The same things were measured in two ways. Each way mixes the same 10 hidden numbers, adds some noise and spreads widely along 5 directions of its own, which tell nothing about the thing.
(in the rows, 128 means zero)
Some things both ways: the first way, then the second way.
| 150 | 128 | 135 | 115 | 109 | 110 | 124 | 130 | 132 |  92 | 114 | 115 | 119 | 147 | 130 | 101 | 151 |  77 |  92 | 128 |
| 138 | 128 | 117 | 110 | 134 | 157 | 129 | 158 | 100 | 115 | 105 |  98 | 138 | 108 | 119 | 112 | 121 | 127 |

| 122 | 117 | 146 | 130 | 135 | 150 | 114 | 111 | 146 | 146 | 112 | 129 | 141 | 150 | 144 | 118 |  98 | 147 | 183 | 166 |
| 109 | 140 | 123 |  80 | 139 | 169 | 104 | 142 | 148 | 149 | 131 | 121 | 166 | 124 | 115 | 149 | 146 | 137 |

| 111 | 140 | 129 | 147 | 141 | 138 | 131 | 131 | 141 | 175 | 110 | 126 | 178 | 120 | 128 | 142 |  99 | 165 | 154 | 116 |
| 173 | 125 | 127 | 160 | 147 | 122 | 152 | 122 | 113 | 134 | 155 | 194 |  91 | 104 |  93 |  88 | 108 | 165 |

| 130 | 117 | 130 | 115 | 128 | 134 | 134 | 126 | 110 | 134 | 164 | 125 | 128 | 113 | 113 | 140 | 147 | 114 | 109 | 100 |
| 121 | 138 | 116 | 123 | 111 | 125 | 127 | 130 | 128 | 117 | 129 | 163 | 105 | 118 | 147 | 109 | 124 | 133 |

| 137 | 144 | 123 | 122 | 135 | 113 | 126 | 141 | 135 | 103 | 108 | 159 | 112 | 116 | 135 | 115 | 123 | 143 |  99 | 123 |
|  97 | 124 | 114 | 138 | 121 | 107 | 106 |  91 | 110 | 122 | 122 |  93 | 111 | 143 | 122 | 131 | 134 | 131 |

| 136 | 122 | 138 | 128 | 154 | 110 |  97 | 106 | 171 | 132 |  98 | 136 | 135 | 155 | 128 |  79 |  93 | 144 | 131 | 145 |
| 107 | 137 | 134 |  98 | 114 | 161 | 115 | 162 | 123 | 143 | 103 | 125 | 129 | 114 | 116 | 121 | 140 | 119 |

| 140 | 107 | 141 | 109 | 121 | 140 | 123 | 134 |  98 | 129 | 142 | 146 | 104 | 101 | 131 | 120 | 159 | 128 | 117 | 119 |
| 111 | 137 | 101 | 126 | 134 | 109 | 111 | 116 | 127 | 112 | 156 | 182 | 131 | 142 | 141 |  98 | 115 | 169 |

| 103 | 128 | 126 | 157 | 128 | 155 | 147 | 113 | 112 | 148 | 168 | 105 | 158 | 117 |  99 | 185 | 111 | 150 | 177 | 113 |
| 137 | 143 | 105 |  89 | 189 | 178 | 160 |  91 | 114 | 102 | 143 | 107 | 148 | 121 | 100 | 127 | 107 | 109 |

| 135 | 102 | 135 | 136 | 113 | 129 | 126 | 124 |  91 | 124 | 120 |  89 | 142 | 104 | 115 | 168 | 171 |  78 | 135 | 138 |
| 138 | 137 | 112 | 122 | 183 | 173 | 138 |  88 | 111 | 111 | 149 | 126 | 157 | 146 | 102 |  86 |  93 | 122 |

| 124 |  68 | 139 | 123 | 122 | 151 | 122 | 104 | 124 |  94 | 144 | 115 | 125 | 129 | 113 | 141 | 110 |  92 | 144 | 128 |
| 134 | 137 | 112 | 114 | 124 | 119 | 115 | 142 | 109 | 147 | 110 | 137 | 123 | 102 | 159 | 128 | 128 |  99 |

| 132 | 110 | 129 | 129 | 141 | 124 | 125 | 146 | 125 | 111 | 114 | 136 | 109 | 146 | 141 |  88 | 119 | 132 | 139 | 130 |
|  99 | 131 | 126 |  92 | 118 | 122 | 104 | 149 | 142 | 141 | 114 | 115 | 122 | 131 | 124 | 134 | 152 | 134 |

| 112 | 148 | 118 | 122 |  92 | 145 | 111 | 148 | 116 | 147 | 108 | 133 | 134 | 109 | 160 | 146 | 138 | 120 | 122 | 111 |
| 126 | 137 | 121 | 134 | 118 |  91 | 101 | 106 | 153 | 137 | 126 | 111 | 108 | 133 | 123 | 125 | 125 | 120 |

| 133 | 129 | 129 | 134 | 117 | 141 | 146 | 112 | 139 | 121 | 148 | 147 | 128 | 108 | 103 | 134 | 114 | 154 | 124 | 107 |
| 141 | 125 | 118 | 140 | 142 | 129 | 128 | 105 | 105 | 100 | 131 |  90 | 130 | 126 | 106 | 124 | 109 | 122 |

| 142 | 110 | 143 | 138 | 122 | 131 | 112 | 108 | 140 | 117 | 105 | 133 | 149 | 123 | 115 | 135 | 110 | 111 | 139 | 138 |
| 143 | 103 | 100 | 177 | 146 |  88 | 146 |  76 | 104 | 122 | 133 | 128 |  89 | 128 | 118 | 114 | 115 | 125 |

| 156 | 139 | 125 | 105 | 122 |  91 | 138 | 138 | 147 |  95 |  96 | 140 | 108 | 136 | 142 |  94 | 149 |  87 |  69 | 137 |
| 111 | 136 | 128 | 111 | 117 | 142 | 100 | 109 | 114 | 106 | 139 | 115 | 114 | 133 |  99 | 121 | 126 | 161 |

| 133 | 120 | 148 | 143 | 128 | 134 |  93 |  85 | 148 | 127 | 123 | 142 | 135 | 123 | 106 | 136 |  92 | 144 | 155 | 144 |
| 149 | 118 | 106 | 138 | 150 | 127 | 140 |  92 | 130 | 124 | 138 | 126 | 117 | 118 | 134 | 134 | 122 | 109 |

| 135 | 171 | 124 | 122 | 118 | 155 | 146 | 134 | 127 | 145 | 154 | 158 | 156 | 155 | 139 | 135 | 134 | 104 | 152 | 123 |
| 119 | 127 | 110 | 141 | 145 | 102 | 137 | 114 | 103 | 130 | 132 | 166 | 106 | 127 | 135 | 119 | 141 | 137 |

| 129 |  81 | 141 | 134 | 139 | 117 | 114 |  86 | 139 | 106 | 122 | 112 | 110 | 116 | 103 | 112 | 111 | 137 | 132 | 140 |
| 146 | 136 | 110 |  98 | 146 | 148 | 113 | 131 | 136 | 127 | 144 | 177 | 137 | 119 | 138 |  92 | 104 | 131 |

| 112 | 143 | 128 | 136 | 150 | 167 | 126 | 111 | 139 | 122 | 139 | 162 | 153 | 142 | 134 | 132 |  88 | 173 | 187 | 143 |
| 160 | 127 | 124 | 156 | 130 |  96 | 139 |  97 | 157 | 122 | 158 | 119 | 113 | 124 | 141 | 143 | 124 | 130 |

| 129 | 115 | 147 | 120 | 124 | 178 |  91 | 133 | 134 | 142 | 118 | 133 | 165 | 149 | 146 | 148 | 111 | 123 | 178 | 160 |
| 158 | 131 | 122 | 128 | 121 | 117 | 135 | 113 | 152 | 113 | 169 | 171 |  99 | 107 | 133 | 132 | 121 | 158 |

| 127 |  97 | 134 | 132 | 108 | 140 | 136 | 118 | 112 | 143 | 131 | 107 | 137 | 132 | 126 | 114 | 138 |  90 | 146 | 113 |
| 143 | 104 | 102 | 175 | 134 |  57 | 160 | 116 | 155 | 131 | 120 | 124 |  86 | 128 | 118 | 112 | 119 | 125 |

| 130 | 111 | 129 | 102 | 135 | 128 | 124 | 116 | 140 | 141 | 130 | 128 | 119 | 135 | 136 | 119 | 136 | 103 | 117 | 141 |
| 106 | 158 | 140 | 106 | 111 | 162 | 106 | 144 | 130 | 137 | 130 | 133 | 151 | 122 | 116 | 129 | 127 | 128 |

| 131 | 197 | 106 | 125 | 134 | 103 | 134 | 151 | 131 | 126 | 141 | 166 | 104 | 128 | 132 | 146 | 136 | 142 |  98 | 123 |
| 143 | 133 | 156 | 112 | 105 | 164 | 112 |  86 | 167 | 117 | 158 |  84 | 111 | 117 | 115 | 183 | 149 | 121 |

| 118 | 148 | 114 | 109 | 134 |  94 | 112 | 134 | 131 | 144 | 113 | 125 | 110 | 136 | 150 |  94 | 148 | 104 |  89 | 114 |
| 132 | 152 | 110 | 117 | 140 | 106 | 150 | 118 | 140 | 113 | 154 | 194 |  91 | 119 | 116 |  86 | 104 | 164 |

Other things, the second way, with their names:
q_624: | 163 | 150 | 153 | 147 | 115 | 163 | 134 | 166 | 120 | 118 | 138 | 118 | 161 | 104 | 103 | 112 | 100 | 137 |
q_765: | 122 | 120 | 108 | 122 | 122 | 125 | 123 | 133 |  93 | 116 | 109 |  93 | 123 | 113 | 128 | 131 | 121 | 121 |
q_18: | 171 | 140 | 175 | 102 | 100 | 167 |  95 | 157 | 179 | 125 | 169 | 160 | 130 | 110 | 110 | 135 | 129 | 147 |
q_926: | 150 | 134 | 132 | 141 | 106 | 109 | 111 | 109 | 165 | 106 | 166 | 168 | 106 | 131 | 136 | 106 | 104 | 151 |
q_608: | 138 | 130 | 128 | 117 |  95 | 122 | 135 | 132 | 166 | 120 | 125 | 142 |  82 | 108 | 144 | 125 | 132 | 120 |
q_161: | 144 | 152 | 137 | 158 | 137 | 145 | 143 | 102 | 119 | 124 | 149 | 125 | 132 | 119 |  98 | 121 | 110 | 134 |
q_447: | 148 | 134 | 140 | 116 | 137 | 124 | 130 | 143 | 152 | 122 | 125 | 117 | 115 | 125 |  94 | 106 | 114 | 115 |
q_925: | 130 | 121 | 111 | 153 | 119 | 117 | 122 | 127 | 121 | 123 | 141 | 173 | 132 | 130 | 147 |  96 | 103 | 136 |
q_222: | 149 | 125 | 114 | 139 | 138 | 114 | 116 | 102 | 134 | 129 | 135 | 133 | 123 | 127 | 125 | 111 | 101 | 106 |
q_691: | 171 | 121 | 138 | 122 | 136 | 161 | 142 | 115 | 149 | 103 | 158 |  89 | 131 | 105 | 100 | 162 | 121 | 134 |
q_128: | 146 | 108 | 110 | 134 | 136 | 108 | 143 |  99 | 143 | 132 | 151 | 185 |  82 | 116 | 141 | 131 | 138 | 132 |
q_538: | 157 | 136 | 141 | 147 | 127 | 139 | 133 |  80 | 132 | 119 | 157 | 105 | 109 | 115 | 115 | 148 | 125 | 123 |
q_517: | 117 | 104 | 123 | 118 | 117 | 153 |  94 | 129 | 125 | 157 | 106 |  84 | 151 | 124 | 143 | 156 | 148 |  91 |
q_293: | 137 | 142 | 125 | 172 | 142 | 117 | 167 | 100 | 104 | 134 | 131 |  99 | 125 | 113 |  95 | 138 | 111 | 116 |
q_203: | 128 | 113 | 123 |  93 | 129 | 157 |  84 |  87 | 159 | 129 | 146 | 144 | 105 | 138 | 125 | 123 | 140 | 131 |
q_110: | 114 | 128 | 115 | 120 | 139 | 132 |  96 |  99 | 120 | 139 | 122 |  94 | 137 | 140 | 144 | 134 | 147 | 113 |
q_775: | 143 | 134 | 123 |  96 | 151 | 162 | 134 | 140 | 137 | 138 | 139 | 153 | 135 | 112 | 113 | 121 | 129 | 134 |
q_782: | 160 | 125 | 133 | 145 | 109 | 121 | 126 | 143 | 132 | 114 | 125 | 117 | 122 | 110 | 136 | 122 | 108 | 101 |
q_904: | 120 | 181 | 149 |  49 | 102 | 216 |  82 | 119 | 132 |  72 | 173 | 156 | 135 | 122 | 109 | 111 |  98 | 166 |
q_936: | 132 | 135 | 143 | 112 | 110 | 149 | 127 | 115 | 155 |  93 | 150 | 154 |  88 | 132 |  98 |  94 | 109 | 148 |
q_64: | 156 | 124 | 121 | 130 | 122 | 119 | 134 | 131 | 165 | 117 | 140 | 129 | 121 | 116 | 123 | 128 | 113 | 129 |
q_118: | 141 | 124 | 142 | 133 | 118 | 132 | 115 | 122 | 156 | 158 | 124 |  89 | 128 | 119 | 115 | 150 | 139 | 107 |
q_386: | 168 | 144 | 133 | 112 | 120 | 148 | 124 | 100 | 179 | 122 | 158 | 140 | 113 | 107 | 139 | 141 | 119 | 113 |
q_986: | 175 | 128 | 131 | 137 | 123 | 134 | 121 | 138 | 122 | 116 | 150 | 133 | 130 | 104 | 130 | 112 | 100 | 146 |
q_582: | 108 | 129 | 112 |  75 | 137 | 146 | 115 | 122 | 134 | 145 | 135 | 162 | 114 | 122 | 133 | 127 | 142 | 133 |
q_391: | 125 | 128 | 120 | 130 | 160 | 125 | 134 | 149 |  77 | 153 | 113 | 111 | 145 | 113 | 105 | 135 | 141 | 129 |
q_820: | 111 | 149 | 146 | 119 |  94 | 152 |  98 |  96 | 137 | 104 | 125 |  51 | 121 | 133 | 110 | 148 | 128 | 113 |
q_827: | 163 | 125 | 137 | 164 | 120 | 111 | 121 |  75 | 144 | 107 | 182 | 146 |  96 | 127 | 113 | 133 | 116 | 160 |
q_992: | 136 | 154 | 113 | 119 | 176 | 183 | 131 | 148 |  43 | 157 | 106 | 109 | 192 | 100 | 122 | 117 | 117 | 101 |
q_988: | 122 | 128 | 117 | 135 | 130 | 112 | 144 |  93 | 152 | 136 | 128 | 114 |  94 | 126 | 129 | 142 | 149 | 118 |
q_742: | 111 | 125 | 137 |  82 | 108 | 143 | 103 | 143 | 149 | 114 | 124 |  93 | 113 | 126 | 110 | 147 | 150 | 140 |
q_732: | 101 | 126 | 135 | 107 |  84 | 136 |  82 | 105 | 177 | 128 | 146 | 125 | 109 | 138 | 123 | 151 | 148 | 147 |
q_772: | 146 | 132 | 122 | 129 | 173 | 145 | 139 | 119 | 107 | 145 | 136 | 129 | 148 | 121 | 116 | 126 | 130 | 116 |
q_60: | 130 | 140 | 121 | 118 | 125 | 128 | 105 | 104 | 107 | 109 | 131 | 119 | 102 | 123 | 117 | 110 | 117 | 140 |
q_133: | 160 | 125 | 127 |  88 | 121 | 148 | 120 | 104 | 163 |  98 | 175 | 167 |  93 | 111 | 134 | 135 | 121 | 152 |
q_983: | 154 | 141 | 138 | 131 | 120 | 143 | 110 | 112 | 145 | 123 | 146 | 131 | 122 | 123 | 144 | 116 | 125 | 125 |
q_531: | 111 | 132 | 121 | 104 | 134 | 129 | 112 | 138 | 116 | 145 | 123 | 104 | 140 | 118 | 118 | 153 | 146 | 130 |
q_218: | 125 | 114 | 125 | 125 | 119 | 150 |  91 |  94 | 155 | 133 | 141 | 138 | 121 | 144 | 152 | 118 | 146 | 123 |
q_234: | 138 | 132 | 134 | 115 | 142 | 155 |  89 | 131 | 136 | 158 | 122 | 105 | 156 | 134 | 129 | 113 | 136 | 106 |
q_824: | 139 | 140 | 147 | 157 | 105 | 134 | 131 | 116 | 139 | 120 | 147 | 148 | 115 | 126 | 130 | 116 | 121 | 126 |
q_59: | 119 | 156 | 117 | 110 | 144 | 152 | 116 |  93 | 126 | 149 | 130 | 125 | 139 | 125 | 137 | 130 | 129 | 103 |
q_412: | 185 | 136 | 129 | 120 | 161 | 163 | 111 | 131 | 117 | 105 | 157 | 152 | 140 | 112 | 104 |  88 |  97 | 152 |
q_74: | 121 | 111 | 129 | 150 |  96 | 134 | 107 | 161 | 112 | 132 |  92 |  78 | 149 | 127 | 130 | 114 | 118 | 101 |
q_271: | 117 | 136 | 103 | 111 | 149 | 114 | 129 | 134 | 114 | 135 | 106 | 108 | 127 | 121 | 123 | 120 | 131 | 120 |
q_157: | 135 | 109 | 127 | 147 | 138 | 121 | 133 | 122 | 141 | 145 | 138 | 127 | 133 | 132 | 117 | 133 | 132 | 120 |
q_656: | 118 | 154 | 126 |  96 | 136 | 134 | 130 | 119 | 132 | 119 | 130 | 159 |  97 | 126 | 115 |  95 | 121 | 125 |
q_527: |  74 | 133 | 109 | 163 | 127 | 104 | 121 | 140 |  95 | 187 |  76 |  95 | 157 | 145 | 135 | 109 | 139 |  95 |
q_665: | 125 | 121 | 124 | 122 | 120 | 161 | 137 | 138 | 125 | 160 | 108 |  90 | 148 | 102 | 148 | 167 | 153 |  94 |
q_660: | 143 | 132 | 153 | 144 | 102 | 148 | 124 | 130 | 144 | 133 | 139 | 107 | 128 | 114 |  97 | 138 | 117 | 126 |
q_861: | 145 |  95 | 112 | 168 | 121 | 100 | 126 | 123 | 119 | 143 | 149 | 159 | 114 | 114 | 128 | 139 | 138 | 164 |

Some of these things the first way, each followed by its name:
| 119 | 167 | 105 | 126 | 124 | 144 | 148 | 180 | 105 | 167 | 165 | 146 | 110 | 114 | 132 | 151 | 154 | 173 | 123 | 100 |	q_18
| 131 | 139 | 148 | 152 | 125 | 172 | 119 | 132 |  95 | 140 | 138 | 131 | 185 | 102 | 111 | 190 | 136 | 151 | 180 | 133 |	q_218
| 124 | 115 | 119 | 126 | 117 | 124 | 131 | 101 | 145 | 122 | 130 | 121 | 114 | 112 | 112 | 136 | 122 | 131 | 113 | 127 |	q_222
| 125 | 153 | 122 | 133 | 147 | 106 | 111 | 117 | 140 | 116 | 117 | 164 | 120 | 115 | 124 | 134 | 105 | 147 | 117 | 128 |	q_538
| 164 | 141 | 143 | 121 |  94 | 110 | 117 |  87 | 159 |  97 |  82 | 137 | 133 | 153 | 135 |  87 | 139 |  58 | 112 | 160 |	q_412
| 114 | 121 | 116 | 110 | 141 |  96 | 126 | 132 | 111 | 136 | 112 | 124 | 104 | 103 | 148 | 114 | 151 | 113 |  92 | 114 |	q_527
| 134 | 143 | 129 | 117 | 118 | 139 | 120 | 160 | 123 | 152 | 121 | 135 | 127 | 118 | 142 | 146 | 147 | 141 | 117 | 136 |	q_732
| 139 |  98 | 146 | 140 | 134 | 133 | 139 |  93 | 118 |  73 | 121 | 142 | 135 | 123 | 113 | 127 | 113 | 102 | 157 | 141 |	q_110
| 117 | 125 | 129 | 124 | 151 | 155 | 150 | 110 | 148 | 115 | 150 | 104 | 166 | 175 | 128 | 156 | 106 | 111 | 176 | 166 |	q_665
| 124 | 160 | 115 | 123 | 121 | 131 | 142 | 137 | 145 | 106 | 114 | 137 | 155 | 133 | 140 | 136 | 121 | 121 | 104 | 119 |	q_60
| 151 | 159 | 141 | 118 | 120 | 111 |  90 | 159 | 135 | 144 |  99 | 172 |  90 | 114 | 146 | 106 | 133 | 171 |  99 | 141 |	q_861
| 124 | 169 | 103 | 121 | 120 | 130 | 188 | 152 | 127 | 124 | 152 | 144 | 124 | 158 | 147 | 121 | 134 | 102 | 128 | 113 |	q_391
| 127 | 129 | 117 | 116 | 135 | 139 | 148 | 118 | 147 | 103 | 129 | 132 | 154 | 130 | 128 | 144 | 117 | 113 | 119 | 129 |	q_820
| 129 | 117 | 126 | 118 | 139 | 123 | 116 | 138 | 138 |  88 | 110 | 132 | 110 | 125 | 136 | 116 | 123 | 147 | 107 | 140 |	q_986
| 133 | 121 | 143 | 117 | 119 | 104 |  76 | 104 | 135 | 113 |  94 | 145 | 106 | 110 | 137 | 125 | 118 | 103 | 104 | 143 |	q_992
| 105 | 206 | 102 | 119 | 132 | 116 | 154 | 130 | 132 | 177 | 152 | 156 | 137 | 105 | 136 | 152 | 139 | 154 |  98 |  93 |	q_161
| 118 |  85 | 123 | 146 | 115 | 139 | 132 | 141 |  97 | 148 | 137 | 107 | 119 | 108 | 114 | 126 | 135 | 124 | 144 |  90 |	q_447
| 131 | 126 | 121 | 102 | 149 | 130 | 119 | 142 | 144 | 115 | 133 | 129 | 127 | 117 | 125 | 145 | 133 | 148 |  89 | 135 |	q_904
| 146 |  88 | 145 | 108 | 140 | 145 | 113 | 104 | 143 | 119 | 132 | 126 | 125 | 127 | 115 | 118 | 134 | 126 | 126 | 155 |	q_925
| 122 | 127 | 141 | 132 |  95 | 134 |  80 | 147 | 103 | 141 | 105 | 135 | 120 | 106 | 148 | 127 | 132 | 122 | 127 | 107 |	q_271
| 116 | 167 | 104 | 140 | 118 |  95 | 166 | 143 |  88 | 113 | 140 | 133 |  99 |  90 | 126 | 143 | 164 | 132 |  95 |  90 |	q_234
| 110 | 101 | 116 | 138 | 144 | 133 | 161 | 119 | 109 | 134 | 159 | 104 | 154 | 127 | 107 | 143 | 126 | 103 | 145 |  93 |	q_656
| 114 | 146 |  99 | 114 | 140 | 129 | 169 | 150 | 141 | 155 | 150 | 114 | 128 | 132 | 131 | 148 | 141 | 141 | 106 | 121 |	q_660
| 141 | 153 | 123 | 123 | 124 | 128 | 148 | 125 | 150 | 116 | 138 | 133 | 122 | 162 | 127 | 124 | 126 | 116 | 134 | 151 |	q_691
| 139 | 101 | 133 | 134 | 137 | 126 | 148 | 113 | 141 |  94 | 138 | 120 | 111 | 130 | 102 | 137 | 114 | 136 | 133 | 148 |	q_517
